The rows are grouped in 4 different ways at once. Each group adds its own fixed numbers to the row, and there is some noise. The rows also spread widely along 18 directions, which tell nothing about the answers.
In the rows, 128 means zero.
Known rows, each followed by its group in each grouping:
[149  74  39  90  68  89 159 116 116 126  92 158 156 173 121  74 119 104
  76 113 110 175 164 177 134 120 165  63 126 155  75 182  74 155 150 112
 169 144] => (1) (1) Z_517 (0)
[154 140  83 113  75 124 195 193 119 104 135  62 193 110 129 112 173 107
 103 213 112 110 154 131 118 162 182  98 126 170  81 130 131 134 100 132
  90  96] => (0) (3) Z_712 (2)
[ 94 128  86 114 108 127 155 136 126  98  94 110 130 114 124 138 106 138
  89 137 145 169 119 158 145 141 100 151 127 160 128 172 116 135 131 122
 113 102] => (0) (2) Z_683 (1)
[112 102 149 153 155 152 141  68 126 120 122 108 118 155 130 125 156  98
 112 121 134 167  90  97 102 144 131 119 119 115 180 132 159 115  72 118
  70 153] => (2) (0) Z_951 (1)
[127 141  97  44 123 105  94 118 114 137 141 189  86 145 143 113 121 120
  86 146 114 147  90 124 114 117  85 119  93  96  86 117  60  76 120  75
 135 192] => (2) (5) Z_867 (0)
[142  99  77 152 126  60 127  97 130 137  92 116 169 136 136 144 142 131
  85  96 105 175 130  81  90 110 116 171 124 149 133 133  51 121 127 216
 165 143] => (1) (4) Z_991 (2)
[147 126  99 153 106 135 168 150 126  94  86 105 124 120 100 145 128 161
 106 163 122 134 135  67 120 131 167 140 149 144 164 138 113 147  92 149
 138 120] => (2) (2) Z_712 (2)
[ 83 120 157 117 155 136 170 149 126  93 117 143 150 116 125 117 137 132
  90 138  94 181 162 190 149 125 148 134 145 139 133 150 137 114 162 100
 126 156] => (0) (5) Z_867 (2)
[150  91 165 150 124 106 125  51 156 129 153 100 126 150 146 136 177  84
  75 100 104 145 117 135  74 130 141  74 145 124 150 145 142 114 110 123
 116  86] => (1) (3) Z_991 (0)
[ 53 112 157 169 151 137 137 173 165 140 101 105 158  96 145 113 128 182
 151 153 131 106 119 141 144 150 140 158  96 156  51 125 112 115  46 132
  95  53] => (2) (0) Z_951 (0)
[ 81  79 147 150 155 154 140 154 138  72  94 156 127 139 159 179 126 120
 181 105 138 161  81 120 100 136  88 123 131 154 146 111 162 122 159 205
 161 117] => (0) (4) Z_683 (1)
[104 119 112  70 138 117 108 183  97 142  77 132 119  97 157 100 155  89
  80  64 102  85 123 162 123 168  81  83  81 131  55 138 101 143 147 130
 110 109] => (0) (1) Z_517 (0)
[133 120 180 131 156 168 115 223 142 125 145 122 133  82 144 159 179 120
 139 178  78 118 146 109 130 137 165 101 132 133  77  81 108 124 110 159
 167 111] => (0) (4) Z_683 (0)
[ 97  93  81 126 120 121  89 142 115 168 116 163 171 144 155 106 136 133
 111 108  79 157 136 183 125 126  90 157  82 152 131 134  89 127 120 143
 142 137] => (1) (5) Z_867 (0)
[119 105 133 113 177 134 123 125 123 136 119 120 141 103 120 128 160  99
 119 106 122 136 130 116 116 134 123 137 133 136 125 113 134 118 128 142
 122 152] => (2) (0) Z_712 (1)
[ 95 105 172 152 129 126  78 115 174 143 181 156 114 107 146 175 125 164
 179 137 143 104 116 166 120 116 109 102 146 133 103 136 132  95 115 114
 168  41] => (2) (4) Z_991 (0)
[154 110 122  93 120 108 141 143 127  88 121 135  95 119 124 170 155  82
  76 126 106 171 122 115 108 130 102  85 153 132 152 162  65 142 166 154
 174 147] => (1) (0) Z_951 (1)
[131 116 113 115 131 141 141 117 102 132 117 118 132 114  88 155 160 121
 174 132 140 128 111  82 121 132 105 134 139 148 233 146 144 154 101 138
  88 136] => (0) (1) Z_951 (0)
[172  33 186 143 181 166 183 129 192 113 124 126 118 177 128  93 168  50
 142 105 103 108 120 117  88 139 187  43 149 119 130 105 136 131  82 108
 116 122] => (2) (5) Z_991 (2)
[177  97  55 104 109 126 146 116 131 152 164 102 190 133 103  94 153 105
 165 158 164 139 160 137 128 116 191  90 161 150  52 121 137 118 112 133
 140 120] => (2) (0) Z_991 (1)
[109 121 165 150 150 117 145 100 127  94 140 122 135 123 133 162 157 125
 120 131 127 157 120 111  93 128 134 120 152 123 144 127 159  97 137 163
 131 132] => (2) (4) Z_867 (2)
[ 69  83 152 149 130 100 161 130 164  92  79 125 179 142 157 111 160 135
 110 125  77 138  76 126  73 165 115 125  99 178 129 163 100 157  66 172
 122  87] => (1) (0) Z_951 (2)
[127  97 117 121 108  92 140 161 126 131 117 144 151 124 122 129 137 116
  98 145 113 157 176 159 144 127 146  86 136 145  76 168  62 126 145 132
 170 145] => (2) (2) Z_991 (2)
[109 163  96  88 112 102 142 167 103 116  91 111 135  55 108 135 119 183
 105 126 132  75 159 132 148 143 115 150 130 149  99 150 125 136 150 124
 129  77] => (0) (2) Z_712 (2)
[147 126  95  92 132 135 134 160 128 140 131 134 103 137 115 124 129 122
 117 126 136 131  88 139 135 135 101 137 108 103 140 121  79 106 107 107
  98 151] => (1) (0) Z_951 (2)
[ 81 103 157 131 126 127 110 149 110  94 118 212 139 132 158 168 133 160
 158 148  71 151 137 106 102 118 118 134 124 149 186 115 130 113 165 148
 205 167] => (0) (1) Z_712 (2)
[148 102  48 150 105 181 102 145 101 112 101 145 149 156 171 100 150 103
  85 100  75 136 135 123  90 138 161 131 119 154 167 102 170 153 143 170
 186 134] => (2) (0) Z_712 (2)
[134 103 131 139 119 132 140 122 131 116 140 105 119 127 130 164 144 117
 165 167 158 145 125  88 122 125 136  86 137 135 105 115 132 109 106 150
 128 110] => (1) (3) Z_951 (1)
[141 111 117 119 106 102  98 153 117 150 132 134 152 120 162 128 162 119
 105 127  86  98 143 131 101 146 121  99  99 140 102 125  87 129 115 145
 146 106] => (1) (0) Z_991 (2)
[ 91 102 113 182  89 108 105 177  86 158  85 138 126 137 163 161 104 152
 110 125 137 149 154 163 169 151  97 105  72 121  86 157  75 121 118 150
 116 124] => (1) (0) Z_991 (2)
[126  51 150 124 184 116 176 142 185 121 108 111 161  81  85 154 154 105
 175 110 124 114 182 137 136 121 125 114 177 182 156 162 102 169 131 141
 152  49] => (0) (3) Z_867 (1)
[107 122 132 160 115 127 165 130 169 110 142 107 153 146 144 105 126 169
 101 161 123 170 111 164 122 119 182 137 131 123  50 115 124  76  98 138
 125  96] => (1) (4) Z_951 (0)
[114 105  70 122 104 128 159 130 142  60 111 137  64 170 184 155  82  78
 106 155 193 182  72  92 112 140  99 107 103 141  59 110 115  76 140 136
 134 134] => (2) (0) Z_683 (2)
[148 148 129 117 107 130 114 139  70 124 137 112 133  97 130 146 184 117
 108 148 103 122 154  96 119 145 152  77 129 126 130 129 149 140 133 153
 137 145] => (1) (0) Z_951 (2)
[128 126  91 175  82  95 198 150  96  99 112  92 223 157 141 102 153 163
  71 133 100 159 149 186 102 151 178 131 123 131 106 144 143 110 146 194
 105 114] => (1) (0) Z_867 (2)
[ 68 130 155 217 128 162  96 142  74 141  58  98 150 126 146 121 150 195
  67  58  93 145 101 182 134 170 133 120  94  91 112 153 162 153  93 190
  99 100] => (1) (0) Z_951 (1)
[126  98 167 199 155 130 201 131 145 114  75 103 132 151  78 138 114 186
 120 111 142 175 111 127 149 121 167 139 155  88 159 148  98 120  84 139
  84 134] => (0) (5) Z_991 (2)
[121 149 117 138  90  96  94  62 121 117 172 157  89 148 170 154 112 169
  99 155 136 132 126  84  94 112 134 127 113  93 113 102 123  47 134 107
 166 124] => (2) (1) Z_951 (2)
[ 86  98 155 148 139  92 170  79 160 117 123  90 111 125 122 144 100 131
 111 153 172 169 131 125 141 129 127 128 126 139  75 150 118  80  96  99
  83 103] => (1) (2) Z_712 (1)

New rows. What belongs after each?
[136 147  90 135 110 161 130 184  88 127 123  94 122 108 128 153 137 128
 122 136 144 132 122 139 141 137 115 148 120 132 137 106 159 104 146 162
  97 130] => (1) (2) Z_712 (0)
[ 97 136  74 132  96 113 119 107 114  87 120 156  77 148 176 172  79 145
 114 144 158 175 107  92 120 112  83 170 103 130 140 110 119  71 161 148
 153 140] => (1) (4) Z_951 (2)
[128 110 123 139 126 116 106 104 107 132 127 116 111 112 132 161 146  96
 112 102 147 139 146 129 129 132 109  80 143 136 122 158 134 132 145 142
 139 112] => (2) (5) Z_991 (2)
[115 130 137 134 119 106 154 116 153 104 123 129 118 108 120 145 113 179
 108 134 118 130 143 128 120 114 138 157 144 139 152 141 112 114 125 117
 127  74] => (1) (4) Z_517 (0)
[177 115  95 176 144 131 167 136 153 111 130  36 127  92 105 179 165  93
 130 141 155 132 137  47 105 129 137 149 169 161 168 119 109 138 104 202
 121  70] => (2) (5) Z_951 (2)
[122 107 110 104 114 123 169 133 161  76 151 147 122 127 140 153 123 117
 174 174 155 114 136 103 108 118 128 119 148 168 145 122 140 101 148 116
 153  92] => (2) (3) Z_951 (2)
[168 130 146  93 133  98 155 171 185  98 172 147 110 110  87 169 137 162
 143 157 135 104  86 134 103 113 124  99 180 106  98 126  53  92 139 125
 182  94] => (2) (5) Z_712 (2)
[112 100 129 134 130  93 215 106 151  72 115  81 124 106 103 161 133  73
  87 182 157 191 166 100 138 138 149 115 166 185 139 187 111 136 126 110
  98 128] => (2) (0) Z_712 (2)
[ 68  73 149 149 121 117  99  80  86 145  82 163 139 121 133 160 138 139
 207  90 141 103 145 102 130 145  83  81 101 164 194 169 185 174 108 148
 120 106] => (1) (3) Z_951 (2)
[ 91 114 124  88 155 160 134 208 145  98 124 146 148 110 174 117 142 126
 207 142 142  82  74 127 102 150 114 119 102 151  35  62 163  91 127 167
 142  94] => (0) (0) Z_951 (2)
[ 71  88 164 145 101  48 148  64 165 106 138 132 144 117 182 139 121 128
  87 194  91 131 210  86 108 138 149 122  98 198  99 158  99 112 101  84
 143  64] => (1) (1) Z_683 (2)
[104  98 157 113 148  93 123  88 156 147  99 113 105  86  94 141 137 142
 109  75 138  97 117 147 133 137  98  93 140 137 115 185 111 156 100  97
 114  54] => (1) (3) Z_712 (0)
[103  98 166 141  97 122  97 113  53 133 110 181 157 170 145 143 164 145
 167 122 103 138  97 121 102 156 121  28  91 108 131 136 171 140 113 171
 134 185] => (1) (5) Z_683 (2)
[158  86 128 138 131 108 106 114 119 127 125 108 108  92 163 197 162  62
 137 133 110  91 194  27  94 137  93 102 125 170 197 124 113 152 135 171
 151  81] => (0) (4) Z_991 (1)
[165 121  63  77 112  92 120 167 117 150 186 136 136 116  98 189 144  95
 172 154 175 139 114 151 126 116  51 125 140 131 141 137  53  90 166 152
 137 142] => (2) (1) Z_867 (1)
[102 132 174 125 112 140  95 152 106 128 138 172 121 111 121 157 142 184
 143 149  98 115 113 151 130 139 130  90 126 111 144 139 140 130 113 105
 148 127] => (1) (0) Z_712 (2)
[121  97 121 105 130 151 107 126 136 129 122 141 113 105 113 143 149 117
 175 139 141 110 125 105 135 131 129  70 142 153 126 149 133 163  93 116
 161 103] => (2) (3) Z_951 (2)
[172 110 113 113 159 193 120  80  99 134 150 115  66 134 120 134 152  64
 121  67 147 137 134 120 128 116 127 114 151 100 231 103 213 113 163 101
  88 153] => (1) (0) Z_951 (0)
[108 115 129 121 116 130 145 120 166 103 151 140 133 147 158 120 132 136
 115 172 119 161 104 141 110 117 154 118 127 132  85 114 119  78 111 106
 148 109] => (0) (3) Z_951 (0)
[135 113  83  97 131 152 125 124 144 126 132 120 138 113 128 126 139 114
 140 161 110 129 130  96 112 118 125 174 127 177 176 102 133 129  99 108
 126 118] => (1) (3) Z_712 (1)
[134 111 113 104 160 171 101 148 129 122 137 128  89 103 157 130 148  73
 115 117 119 117 154 118 127 129 121 108 128 138 103  95 139 116 151 124
 160 120] => (2) (5) Z_951 (1)
[141  70 125 103 155 120 128  96 159 164 156 106 151 122  95 128 174  56
 155 144 138 173 122 123 130 123 140  70 149 157 103 155  97 145  69 118
 118 129] => (0) (4) Z_517 (0)
[149 129 147 106 141 153 126 138 147  95 153 109  99 130 145 136 170  77
  91 149 120 148  79 115  88 138 141  78 148 114  80 107 124 100 109 136
 130 138] => (2) (4) Z_991 (1)
[128 151 136 138  92 126 149 170 113 110 121 115 152 111 133 132 143 197
 125 191 106  93 141 109 125 146 182  97 117 113  81 114 126 118  83 127
 128  86] => (0) (3) Z_867 (2)
[104 138 105  87 165 140 135 124 101 116 121 120  80  99 132 139 119  76
  87 141 163 183 152 103 165 127 120 148 121 133  94 116 131  91 150  91
  99 193] => (2) (0) Z_683 (2)
[165 134  84 130 125 164 192 165 100  96 136  63 113  96 110 162 140  78
 131 177 166 156 185  88 156 126 162 150 156 161 174 106 161 116 151 129
  73 135] => (1) (0) Z_517 (2)
[115 102 143 114 167  63 148  97 111 138 114 101 105  71  81 210 139  96
 163 101 181 126 152  68 137 127  50 143 144 159 193 161 104 126 153 150
  88 127] => (1) (1) Z_712 (2)
[ 89 113 171 139 137 155 134 141 152  98 131 123 142 131 155 116 169 118
 102 142  70 141  94 157  98 153 131 117 118 152 148 134 144 133  91 125
 116 102] => (1) (5) Z_951 (2)
[ 84 166 143 145 149 177 119 180 120  97 126  94 111  94 160 163 164 117
  96 168 113 155  93 105 118 148 111 175 113 142 150  98 141  97 103 151
  98 134] => (2) (3) Z_951 (2)
[105 111  83 181 132 141 136 106 100 142  72  89 143 137 146 115 116 145
  92  90 136 153 144 110 137 140 131 174  96 121 142 121 142 124 106 169
  89 119] => (0) (4) Z_951 (1)
[110  98 127 134 150 148 125 135 180 103 124 127 126  92 128 153 134 138
 124 120 109 145 129 144 125 116 126 142 166 177 134 144 122 150 133 137
 187  45] => (0) (5) Z_683 (0)
[163  77 111 181 104 104 163 132  89 154 114  80 137 122 131 172 148  75
 132 145 158 118 244  79 153 143 155  69 117 151 142 143 124 142 131 152
  96 104] => (2) (3) Z_683 (0)
[133  82 121 173 172 129  64  87 156 197 147 127 138 119  86 147 140 161
 148  63 150 167 113 169 146  95 122 115 163  95  93 145  82 120 108 167
 194 102] => (2) (5) Z_951 (1)
[ 67 115 188 107 113 107 143 112  87  98  68 151  90 132 128 139 133 130
  95 110 128 129  85 144 134 183  87  36  90 115 125 203 138 164  95  90
  67 137] => (1) (0) Z_683 (2)
[ 80 182 134 114 118 137 129 132   8  94  73 124 143  87 116 158 164 155
 120 114 122 146 128  86 128 153 101 136 122 130 215 150 214 146 168 180
  86 198] => (0) (2) Z_951 (2)
[ 77 118 162 112 135  58 158  66  91 103 147 142 170 126 118 171 161 109
 161 193 145 196 135  72 105 124 101 115 132 161 155 157 131  92 123 144
  98 209] => (2) (5) Z_867 (2)
[117 137 126  87 109  83 124 100  97 122 118 131 160  89 129 137 157 152
 134 141 117 101 150  78 104 136 131 104 126 155 105 137 150 132 134 150
 143 108] => (0) (2) Z_683 (0)
[137 121  59 133 133 168 114 157 138 135 124  90 116  98 135 115 116 123
 110 108 163 147 140 163 164 116 160 133 154 139  34 110 137 109 144 133
 162  81] => (0) (1) Z_991 (2)
[168 105  84 145 110 174 139 182 140 129 164 102 136 113 128 161 138 104
 172 174 157 137 168 144 158 112 162 113 162 155 125 106 138 115 139 132
 152  88] => (0) (3) Z_991 (2)
[146 120 139  90 154 142 147 134 138 105 117 116 100 108 108 135 160 113
 138 122 126 119  88  86 106 128 120 108 145 131 139 116 127 133 111 141
 118 124] => (1) (5) Z_951 (0)
[145 128 105 157  80 114 151 113 123  93 120 132 140 139 126 156 136 182
 142 158 127 115 128  71  93 125 158 114 144 132 171 131 134 127 111 162
 160  91] => (2) (3) Z_951 (2)
[ 99 107 141 119 117 109 151 135 145  93 106 160 138 124 132 139 107 187
 148 138 131 130 133 141 126 119 142 114 131 138  80 127 124 112 144 132
 166  94] => (1) (3) Z_683 (1)
[145  97  73 130 108 128 183 157 106 107  86 124 118 163 159 121 111  89
 123 143 151 112 151  78 113 141 132 127  88 138 135  94 134  98 136 133
  83 146] => (2) (3) Z_712 (0)
[103 123  98 117  98  89 119 130  91 122 124 151 157 113 144 149 132 150
 144 125 143 107 147 143 116 143 103  96 118 144  99 152 138 121 155 155
 149 100] => (2) (0) Z_867 (2)
[100 113 113 101 121 138 153 112 131  73  92 148 132 135 154 103 127 122
  68 144  80 171 129 120 104 137 144 146 121 166 152 139 137 143 125 109
 139 139] => (1) (0) Z_683 (1)
[112 108  91 126 131 115 123  90 135 125 115 137 138 134 131 127 122 141
 111 125 115 164 119 122 117 115 114 159 122 150 146 136 109 122 110 132
 142 125] => (1) (5) Z_867 (2)
[113 165 137 132 153  86  84  79  95 150 125 101 102  84 155 155 144 140
  48 120 109 140 143  50 113 129 118 166 103 101  94  95 110  77 121 141
 126 153] => (0) (4) Z_712 (2)
[100  89 159 142 138  81 150 117 149 137 106 111 156 124 150 122 158 116
 108 124  93 108 136 106  94 154 112 126  89 154 134 147  85 132  79 141
  88  89] => (1) (0) Z_951 (0)
[ 95  67 185 171 133 141 148  90 206 110 138 116 106 123 130 154 117 138
 154 176 122 129 135 114 133 135 150 102 139 177 147 159 131 149  41  72
 124  28] => (1) (5) Z_683 (2)
[130 106  75 115 132 107 144 159 100 118  78 122 113 114 141 143 117  98
  99  86 148 134 147 115 139 139 103 112 117 133  85 129 109 125 177 174
 145 139] => (0) (4) Z_712 (2)
[ 88 140  94  87  97 106 106 158  81 137 143 190 129 160 182 119 113 131
 100 128 123 145 110 191 131 144  68 125  59  95 102 120 101  58 171 103
 110 189] => (0) (0) Z_951 (2)
[114 134 159 104 133 152 138 113 141  97 140 130  88  99 100 133 142 138
 111 137 133 125 124 149 141 132 157  72 171 120 125 167 158 142 119  77
 137 102] => (2) (4) Z_951 (2)
[102 126 148 121 132 118 152 155 136 114 105 140 110 107  92 148 115 168
 128 141 153 142 111 150 158 131 127 111 147 117 111 171  88 128 104 100
 114 124] => (2) (0) Z_991 (2)
[104  99  90 143  92 120 116  46 115 139 137 100 156 124 137 118 143 111
 124 137 140 160 165 130 128 125 148 105 132 183 128 167 188 140 109 127
 128  89] => (1) (2) Z_951 (0)
